There are 5 ways to turn a row about zero (a turn may also mirror it). The second row of each pair is the first, turned, with some noise. The first 35 pairs use one turn. New pairs use 2 turns, one after the other, and a turn may come again.
(in the rows, 128 means zero)
Some pairs, each with its turns in order after it:
[154 133 126 118 155 177]
[100 130 168 126 102 156] => Kol

[ 90 119 163 120 107 123]
[104 125 135 105  83 141] => Futut

[140 175 106 159  94 164]
[ 69 108 155 114 129 165] => Pupu

[127 136 176 127 127  97]
[131 129  88 116  91 115] => fas

[149 115 124 173 136 109]
[ 88 164 116 124 131 139] => fas

[155 110 131 169 141 124]
[100 168 112 140 131 145] => fas

[105 178 156 132 120 110]
[105 153  79 112 104 129] => Futut

[145 133 103  83 122 158]
[116 102 101 118 176 138] => Pupu

[ 91  92  90 109  90  87]
[116 156 164  69  82 123] => zudip

[123 141 112 109 164 144]
[104 122  97 122 135  98] => Pupu

[126 120 108 173 107 108]
[ 80 138 118 113 151 125] => fas

[170 174 142 152 141  87]
[168 128 118 167 118 184] => zudip

[121 147  80 122 140 162]
[107 119 115  97  90 159] => Kol

[162 153  77 126 123  97]
[120 152 172 156 108 170] => zudip

[170 143 145 117 113 108]
[136 111 148 171 149 137] => Pupu

[124 169  78 140 128 110]
[135 172 110 150 140  88] => Futut

[163 130  96 111 161 129]
[118  87  91 149 132 116] => Pupu

[108 175 108 169  95  77]
[188 117 179 115 107 166] => zudip

[108 157 119 119 159 117]
[131 170 116 106 142 126] => Futut

[112  94 177 130 138 130]
[157 142 164 125 167 125] => Kol

[132 168  93  86  82 154]
[ 64 154 130 172 150 117] => Futut

[178 124 152 110 110 129]
[ 99 149 150 168 130 107] => Kol

[ 82 137  81 150  78  80]
[146 114  47  96 132  92] => Kol

[118 165 166 107 110 110]
[122 164 154 156 160 123] => Pupu

[164  82  86  76 121  97]
[ 68 185 131 120  90 149] => zudip

[118 125  94 155 110 171]
[110 116 134  76  98 114] => Kol

[165  98 109 115  96  94]
[118  84 141 132 142  77] => Futut

[132 140  81 106 122 171]
[112 155 158 170 160 134] => Futut

[120 136 145  93  77 142]
[136 169 130  94 165 117] => zudip

[ 96 167 128 178 109 141]
[ 82 154 163 110  96 144] => Pupu

[177  79  88  94 107 153]
[112  93 162 162 138 198] => fas

[164  93 137 173 146 179]
[ 82  75  99 132 162 145] => zudip

[155 173  86 110 151 168]
[ 88 124 129 131  64 168] => Kol

[174 169 155 103 105  82]
[101 103 128 123  50 114] => fas

[104 145  80  93  99 125]
[129  79 172 100 145 116] => fas

New pairs, each followed by its turns in order:
[128 136 129 116 108 143]
[150 125 132 125 108 125] => fas Pupu

[104 130 176 141 150  97]
[ 71 114 108 135 128 106] => zudip Kol

[ 96 138 177 149 151 176]
[102  93 116 183  87 141] => fas Pupu

[159  97 115 169 155 134]
[160 126 134 109  78 146] => fas Kol

[141  84 119 110 135  96]
[158 171 133 108 149 134] => Kol fas

[150  88  89 170 163 110]
[122 125 149  90 197 149] => Kol Kol

[148 145 140  79 130 127]
[157 115 160 118 135 157] => fas Pupu

[169  91 158  98 143 103]
[110 102 142  81 149 171] => fas Pupu

[100 135  79  77 131 154]
[123 160  79  95 109 167] => Futut Futut

[112 166 104 163 121 113]
[123 103 155 152 133  87] => Kol Futut

[103  81  96 175 124 117]
[108 174 153 102 174 143] => Pupu zudip

[ 88  92 119  92 178  92]
[ 91  91  68 155  98 125] => Pupu Kol

[ 80  82 142 133  78 174]
[182 113 138  76  89 165] => zudip fas

[136 129 134  76 144 139]
[100 116 112 167 122 146] => fas fas

[131 139 126 144  86 143]
[113 103 127  94 108 123] => Kol fas

[136  79 121 153 148 146]
[112  86 126 132 115 169] => Pupu fas

[180  78 168 176 102 100]
[ 89 118  71 195 101 154] => Pupu fas

[135 136 164  86  81 135]
[143 173 111  73 117 132] => Futut Pupu

[112 101 172  96 137 149]
[112 138  77 160 115 147] => zudip Pupu

[131  97 106 157 113  97]
[132 140 111 106 108 174] => Futut zudip

[128 167 156 161 107  81]
[ 57 151 134 119 113 152] => Kol fas

[143  99 148 162  82 166]
[114 130 104  97  62 121] => fas Pupu

[138 103 113 115  91 160]
[118 164 106 124 142  93] => zudip Pupu

[153  80  78  86 133 112]
[178 113 107 191 148 133] => fas fas

[113 100 160  90 152  81]
[132  82 165 133  98 165] => Kol Kol

[123 155  85 134  90 108]
[113 123 151  72 101 138] => fas Futut

[158 134  84 174 100 152]
[155 163 115  91  82 158] => fas Futut

[ 82 165  98 104  98 161]
[146 148 154 186 131  84] => zudip Pupu

[121 133 137 172 167  95]
[ 89 121 142 100 144  83] => zudip Kol

[122 145 125 107 101 127]
[124 121 105 120 131 152] => fas fas

[139 170 179 168 137 108]
[ 63 144  97 150 105 143] => Kol fas

[ 97 134 155 116 126  86]
[143 122  93 142 159 155] => fas Pupu

[161 117 146  79 159 164]
[121  81 187 115 121 145] => fas Pupu

[ 95  83 100 138  92 173]
[191 140 154 100 157 157] => fas Futut

[147  89  91 142 130 104]
[141 171 126  85 127 115] => zudip Kol

[161 108 169 130  96 175]
[120 109 133  96  62 148] => fas Pupu

[127 107 180 106  82 106]
[ 70 131 166  94 114 129] => fas zudip

[123 106 160 128 178 176]
[175 147  99 181 141 131] => Pupu Pupu

[ 90 175  94 177 114 177]
[137 190 100  72  84 122] => fas fas

[166 154  90 137 110 149]
[148 135 118  69 117 116] => Pupu Pupu

[147 177 134 120  84 175]
[141  85 107  86  89 159] => fas zudip

[ 99 150 122 150 155 170]
[153 129  75 104 150 117] => fas Futut

[140 100 137  80 149 154]
[133 181 119 119 109  94] => zudip Futut

[ 96 149 130 156  77 132]
[157 127 120 151  78 160] => zudip fas

[131 134  82 131 170  82]
[143  94 101  72 103 135] => Kol Pupu

[175  87 152 109 137 121]
[186 106 154 122 135 147] => Kol Kol

[168 147 123 138 161 118]
[156 151 121 134  96 100] => fas Kol

[141 123 174 124 153 116]
[137  94  95 145 141 148] => Kol zudip

[147 175 115  82 118 152]
[ 83 150 155 107 133 170] => Kol Pupu

[128 155 135 159  83  84]
[140 112 111 172  92 166] => Kol Pupu

[154 120  92 174 168  81]
[118 148 155  71 128  73] => zudip Kol

